The rows are grouped in 3 ways, from coarse to fine. Each group lies inside one group of the grouping before and may be the whole of it. The rows also spread widely along 9 directions, which tell nothing about the answers.
In the rows, zero is written as 128.
Some rows, each with its group in each grouping after it:
[103 105 152  99 123 168 131 132 155 150  99  78 118 121 115 114 147 107
 120 122 165 109 143 166 134 123 174  98 133 126 150 172  69] : Kebu J462 J839
[127 169 117 119 130 110 200 131 160  93 138 166 163 129  87 123 142 103
 100 121 110 151 121  99  99  77  98  78 124  85 151 158  57] : nekaz J663 J846
[131 109 116 102 152 140 107 140 159 104 170 136 152 120 171 158 118 118
 134  73 126 119 109 144 143 139 128 173 103 120 110 142 132] : Bas J816 J591
[130 129 131 123 121 177 152 131 160 109 155 132 168 116  84 148 150 108
 163  93 113 137 116 160 123 114 178 128  98 157 137 156 119] : nekaz J242 J351
[106 126 138 115 151 134 135 135 127 118 149 162 160 146 135 154 120 133
 123 122  76 132 136  86 100 151  86 157  96 133  73 125 179] : Bas J979 J782
[116 160 139 131 128 156 144 160 155 142 113 154 129 142 149 139 143 159
 107 151 145 129 148 144 142 111 111 147 143 152 163 115  62] : Bas J979 J35
[125 170 119 148 130 166 173 145 156 121 146 169 166 149 105 159 154 140
 136 110 128 136 112 146 125 111 146 142 105 162 150 126  93] : nekaz J534 J278
[142 162 173 138 111 178 121 162 157 108 158 139 130  60 103 139 132 123
 124 136 118 151 154 154 131  90 150 143 143 167 159 122  91] : nekaz J242 J180
[124 159 111 155 157 142 145 148 126 123 156 160 184 162 152 164 142 184
 147 123 131 139 102 126 140 157 144 157 129 158 153 103 122] : Mim J438 J881
[124 103  96  94 142 136 172 119 167 109 170 134 182 128  83 131 126  76
 146  74 105 133 111 122  95 124 138 110  81  94  87 183 125] : Kebu J946 J632
[ 66 115 155  74 142 150 133 137 167 179  82 101 163 139 133  67  94 162
 105 161 145 114 177 133 105 119 109 122 143 122 133 161  70] : Mim J714 J698
[ 74 113 152 103 159 123  99 117  91 167  93  76 138 148 176 119 130 189
 128 151 126 101 135 128 141 187 158 124 146 148 136 131 153] : nekaz J242 J324
[108 167 163 127 145 123 134 137 115 126 126 131 147 111 117 113 123 154
 105 164 108 139 155 104 108 125 111 106 147 134 143 130 119] : nekaz J663 J765
[114 133  85 107 181  75 127 134 129 126 128 155 155 183 252 160 130 183
  96  97 149 102  84 102 164 160  73 167 134  84 142 108  97] : Bas J816 J217
[151 138  99  97 154  83 137 127 147  88 166 128 165  92 165 125 120 116
 114  82 145 125 111 126 140 118 121  96 137  51 163 159  72] : Kebu J462 J482
[ 96  82 109  46 162 112 166 113 151 134 124 162 170 173 173 131 107 105
 112  66  95  96 112  75  95 152  72 135  68  53  60 166 155] : Kebu J71 J637
[136 119 144 135 136 173 101 143 142 123 170 102 119  98 130 161 144 118
 141 102 147 130 127 174 146 143 188 145 130 154 145 134 124] : Kebu J462 J181
[ 91 141 178 113 119 177 177 139 157 141  96 131 164 131  46  93 137 120
 119 170 103 152 178 113  73 104 121  90 125 157 123 160  99] : Mim J438 J712
[ 76 137 116 125 200  69 112 113  90 153 136 110 159 178 180 125 104 192
 113 134 101 110 115  74 120 204  97 143 146 109  92 118 182] : nekaz J534 J497
[101 104 130 102 142 139 129 129 163 124 147 118 155 127 117 128 115 109
 134 112 110 124 136 128 106 137 129 135 116 123  87 166 137] : Bas J979 J47
[111 133 130 157 150 144 141 136 132 129 136 115  92 156 145 168 163 130
 105 121 130 126 102 121 145 134 138 127 155 138 141 115  84] : nekaz J242 J351
[103  70 169  88 147 163  84 118 107 140 128  59 102  98 179 151 162 124
 120 110 131  97 141 134 154 171 191 115 125 130 140 145 137] : Mim J714 J698
[ 82 156 190 105 128 158 136 128 101 172  70 115 166 133 107  98 134 185
 124 180 107 120 181 126 107 147 145 107 120 177 147 133 146] : nekaz J534 J278
[111 152 141 132 145 129 159 137 138 120 131 142 120 133 124 144 142 116
  87 121 114 135 129 101 117 114 103 114 136 114 128 130  90] : nekaz J534 J278
[140 137 114 128 151 127 126 134 174  90 206 129 158  87  99 142 108  84
 135  77 109 148 117 133 116 115 133 144 123 108 104 160 122] : nekaz J534 J497
[131 109 161  88 119 149 157 138 149 100 110 118 106  84 128 137 167  67
  78 107 127 131 144 104 131  85 125  72 129  76 154 166  46] : Mim J438 J881
[137 149  92 162 135 172 161 170 192 127 153 164  93 170 161 187 157 112
  99  85 192 125  82 164 165  97 128 167 140 129 157 115   9] : Kebu J462 J839
[ 95 128 159 110 142 135 109 131 117 152 109  90 139 112 143 112 129 165
 129 147 124 115 145 138 132 154 158 123 153 146 145 139 123] : nekaz J242 J180
[ 94 152 160  96 136 133 160 125 139 144 107 137 186 129  80  88 113 137
 124 148  91 134 166 105  85 121 110 107 102 128 112 161 137] : nekaz J534 J497
[116 174  69 157 145 109 191 139 204 117 160 139 171 161  87 109 117 126
 120 118 158 150  92 150 113  79 121 109 171 106 159 162   6] : nekaz J663 J846
[127 109 122  81 138 151 123 146 184 122 159 146 157 106 144 125  95 102
 122  73 143 123 133 156 127 110 117 157 102  95 114 159 109] : Kebu J462 J181
[101 115  99 110 147 133 153 129 179 131 150 126 179 154  98 116 108 119
 153 106 122 132 123 142 102 134 124 139 121 123  95 169 116] : Bas J979 J35

New rows. What belongs after each?
[145  75 129  64 113 152 149 116 176  71 163 118 143  70  99 151 155  21
 135  48 105 127 126 135 119  97 152  91  76  73 107 206 111] : Bas J979 J35
[145 138 116 105 116 159 160 140 151 101 145 169 177 113 143 167 162 129
 153  77 121 121 100 152 148 108 164 141  77 133 165 143 104] : nekaz J242 J180
[ 93 125 121 120 146 113 188 109 129 122 112 112 133 166  99 130 161 105
 112 117 114 122 105  96 104 121 135  65 128  92 126 173  89] : nekaz J663 J765
[148 153  71 168 163 109 142 129 143  87 191 112 136 134 155 181 168 128
 129  70 161 125  61 156 166 134 179 120 156 115 180 132  58] : nekaz J534 J278
[144 136 161  91 150 120 107 133 119 106 163 135 148  73 160 132 118 124
 111 118 103 128 149 104 120 137 117 119 126 103 135 130 140] : Kebu J71 J637
[ 72  93 118 125 156 137 158 120 157 144 139 107 110 184 100 142 128  95
 108 105 105 121 103  99  96 149 119 122 129 114  60 164 127] : nekaz J663 J846
[116 138 118 116 161 121 139 131 139 118 162 153 160 136 142 147 121 128
 123  92 100 126 116 102 119 143 110 152 103 111 100 136 149] : nekaz J534 J497
[102 124 139 107 113 169 187 134 151 139  94 150 141 159 114 146 168 122
 126 115 115 117 116 126 122 110 140 119  95 134 138 149  87] : nekaz J242 J180
[116 156  87 162 151 134 140 152 191 125 174 139 158 153 120 135 106 145
 135 127 152 140 109 161 125 114 125 167 164 151 129 135  62] : Bas J979 J47
[107 176 146 114 152  87 154 135 136 116 132 141 165 105 101  83  94 138
  89 161 104 150 157  84  83  98  69  87 163  91 135 148  92] : nekaz J663 J765
[109 123 145 131 133 195 133 142 166 154 152 119 147 140  97 135 126 129
 157 123 132 129 135 165 112 142 171 154 117 184 113 139 124] : Kebu J71 J637
[112 120 137 107 143 127 142 124 155 110 150 117 149 112  92 120 120  97
 126 123 102 142 146 113  98 126 115 107 131 110 101 163 123] : Bas J979 J35
[107 146 150 109 149 145 126 136 144 150 144 130 186 123 106  95  89 157
 145 149 113 136 158 133  93 146 126 138 129 154 113 139 147] : Kebu J71 J637
[125 120 183  92 122 182 113 159 173 116 142 125 141  65 103 114 112  96
 109 124 116 146 181 137 108 102 122 135 127 138 121 157 110] : Mim J438 J712
[ 76 144 143 147 133 180 154 143 157 170 112 122 141 177  83 125 133 154
 139 154 133 126 137 149 105 129 151 139 134 188 117 143 106] : nekaz J663 J765
[107 131 153 135 146 150 108 147 163 137 153  81 105  92 123 112 116 124
  97 152 155 139 157 142 125 110 141 117 194 135 153 136  44] : Mim J714 J698
[107 165 121 166 150 150 142 144 140 149 136 125 136 164 136 151 147 173
 125 134 151 125 113 152 142 140 156 147 153 171 155 112  84] : nekaz J534 J278
[135 162 120 115 154 105 112 137 151 104 168 124 193  84 133 103  93 157
 137 120 126 142 135 148 127 119 129 130 154 118 159 142 105] : nekaz J242 J351
[150 169 137  91 132 103 133 140 167  84 154 144 199  61 113  84  99 123
 121 127 126 156 156 139 113  75 103 107 136  96 170 162  70] : Bas J816 J591
[ 93 116 196  71 114 166 132 131 138 139  97 120 149  91  92  99 117 110
 119 146  83 133 180 116  94 114 124 111 100 139 107 162 147] : nekaz J242 J324
[140 147 152 156 126 167 117 145 146 100 177 117 126  86  99 161 152 116
 141 136 121 150 137 154 130 122 176 130 143 176 146 128 110] : Bas J979 J47
[129 152 127 118 137 124 147 144 173 106 152 138 156 100 100 110 114 111
 117 135 126 151 148 131 108  95 103 115 151 110 138 151  71] : Bas J979 J35
[154 147 176 126 136 150  99 147  71 118 139 125 103  75 188 176 185 154
 104 141 123 118 149 126 171 153 165 119 126 152 187  93 127] : Kebu J946 J632
[110 131 133  92 128 156 139 141 180 133 122 132 177 115 118 104 108 131
 136 108 133 126 144 162 122 101 132 138 115 130 140 164  91] : nekaz J242 J351
[106 125 121 118 133 142 172 138 191 121 126 137 130 155 105 130 134  82
  96 116 129 140 119 116 105  91  88 120 133 106 111 161  54] : Bas J816 J217
[108 105 149 102 128 156 137 119 141 119 137 101 147 115  86 131 148 100
 148 119 105 129 144 136 108 141 162 105 114 140 112 169 140] : Bas J979 J35
[112 163 144 134 157 127 124 140  98 150 132 143 165 149 157 130 120 199
 130 154 124 126 141 117 126 172 120 140 132 153 145 100 150] : Kebu J462 J482
[ 91 136 120 140 162 132 165 120 133 136 148 126 168 169 103 129 135 149
 135 144 113 139 117 101  94 147 130 115 136 139 120 129 117] : Mim J714 J698
[102 112 115 107 125 150 186 127 177 118 122 143 149 159  90 136 143  83
 119 106 111 130 122 117 100 102 111 113 102 108  99 170  84] : Bas J979 J782
[126 165  81 105 151  85 156 131 191 112 146 122 198 112 126  78  98 134
 118 102 162 131 118 153 129  87 121 107 155  71 174 179  21] : nekaz J534 J497
[121 106 132 122 140 174 143 128 134 133 153 128 129 157 138 176 163 119
 146  92 120 114 104 135 130 160 172 140  96 153 117 133 140] : Kebu J71 J637
[126 137 142 118 137 150 142 136 140 116 144 143 129 121 134 159 153 112
 112  98 114 125 126 120 136 123 135 133 103 123 132 138 113] : nekaz J534 J497
[116 139 157  88 116 151 151 146 173 123 122 149 161  91  98 103 109 111
 115 124 108 139 156 127 103  85 108 126 117 116 128 159  91] : nekaz J242 J180
[124 183 129 159 150 122 151 136 113 115 148 147 161 137 122 143 145 173
 130 149 122 141 117 122 124 128 139 114 146 151 168 118 105] : nekaz J663 J765
[129 176 142 136 153 130 108 152 134 124 149 119 187  98 137 107 117 193
 135 159 147 145 152 150 134 137 150 131 170 161 187 122  95] : Mim J438 J712
[117 152 189  90 103 189 140 160 168 131 118 173 157  85  89 117 113 121
 108 144  94 145 187 132  99  83 105 141  93 155 124 146 119] : nekaz J663 J846
[122 139 149  84 112 191 164 171 197 145 118 188 151 112 115 120 111 106
  97 120 126 133 175 139 110  71  81 157  86 130 115 146  69] : Kebu J946 J632
[100 125 112 108 157  99 154 117 158 117 132 115 156 150 118 107 116 115
 113 119 121 134 117 109 105 123  99 105 140  92 112 164  89] : Bas J816 J591
[134  98 106 131 137 182 130 135 170 126 177 114 123 143 145 181 158  98
 154  66 155 110  85 177 153 146 199 153 112 151 131 148  95] : Kebu J71 J637
[107 119 132  65 143 108 178 127 152 115 115 161 157 134 126 114 114  86
  90  97 108 124 135  74  93 106  61  97  94  45  96 165 106] : Kebu J462 J839
[ 91 125 101 163 161 149 122 147 165 164 128 105 108 199 178 157 142 166
 115 129 178 114  94 161 157 154 135 177 171 167 136 115  63] : Bas J816 J217
[127 113 127 102 148 135 154 122 143 114 154 133 136 132 135 148 139  96
 119  92 114 121 113 107 115 132 127 113 111  98 113 147 112] : Kebu J71 J637
[142 125 121 109 131 147 115 149 161 104 150 139 128 102 178 162 144 120
 111  94 146 118 126 154 161 113 133 151 126 118 154 137  73] : Bas J979 J782
[123 115 123 133 133 173 146 150 172 129 146 129  88 148 140 174 153  86
 105  84 163 118 102 144 144 116 141 143 123 119 122 138  63] : Kebu J462 J839
[117 131 176 104 158 136  99 143 127 138 150 129 121  99 153 127  97 134
  98 140 100 129 165  95 111 148  93 144 142 127 102 115 150] : Kebu J71 J637
[115 133  73 114 169  89 192 122 128 118 140 188 163 207 185 170 141 143
 110  74 124 109  69  76 127 151  77 127  93  61 116 125 112] : Kebu J462 J482
[ 95 108 106 153 145 155 148 132 175 138 150  92 111 174  99 151 148 104
 136 115 144 126 104 152 123 139 155 131 154 148 108 153  77] : Bas J979 J35
[115 145 192  76 136 134  95 144 118 133 105 132 156  72 160  98 102 163
 100 151 102 126 188 116 127 121  99 131 129 124 147 128 137] : nekaz J242 J351
[135 157 113 163 153 132 120 146 177 106 198 109 130  97 104 138 118 108
 122 105 142 148 115 152 132 111 146 144 168 132 137 142  71] : nekaz J534 J497
[125 179 142 136 153 113 147 149 116 124 124 166 111 139 183 157 153 156
  68 135 124 125 126  87 146 121  82 134 139 108 161  98  81] : nekaz J534 J497
[104  86 123  95 160 148 101 132 150 134 143  86 160 130 162 132 123 140
 143  89 144 107 122 152 142 170 169 145 128 130 119 163 132] : Mim J438 J712
[111 144 138 100 116 144 188 137 186 112 121 163 170 123  68 106 123  94
 114 136 106 149 154 114  82  73  95 104 111 113 117 170  75] : Bas J979 J47
[130 118 140 131 144 130 114 120 125  92 181  88 122  88 109 155 150  94
 131 103 108 135 113 129 129 143 179 100 139 125 128 157 134] : nekaz J663 J846
[114 107 125 132 149 172 136 157 174 126 155 147 110 148 149 174 130 100
 103  91 132 129 112 119 134 128 111 172 128 126  92 127  97] : Mim J438 J881
[ 94 121 168 106 148 179 126 159 113 161  98 175 123 176 202 175 148 178
  97 129 112 105 143  92 138 170  92 186  93 162 107  92 160] : Mim J438 J712
[157 132 103 112 178  84  98 129 107  63 208 159 164 103 207 185 126 134
 127  66  92 130  88  93 147 164 103 162 105  88 113 114 178] : Bas J816 J591
[ 53  84  98  98 160 164 128 151 207 196 105 124 126 216 173 124  81 144
 115  89 165  85 112 156 130 143 106 201 123 129  63 164  93] : nekaz J663 J765
[ 84 143 172 147 156 140 121 125 108 162 124  71 133 134  76  99 120 152
 131 185 122 139 158 121  95 169 152  97 170 166 119 133 141] : Kebu J462 J839
[121  97 160  90 136 176 114 143 115 128 119 138 134 123 188 178 163 137
 124  95 117 106 133 120 157 160 151 150  87 138 130 126 153] : Mim J438 J881
[118 181 125 115 154 111 127 138 141 135 140 142 216 116 128  92  96 190
 143 141 128 134 146 144 121 132 128 142 132 140 159 140 120] : nekaz J534 J497
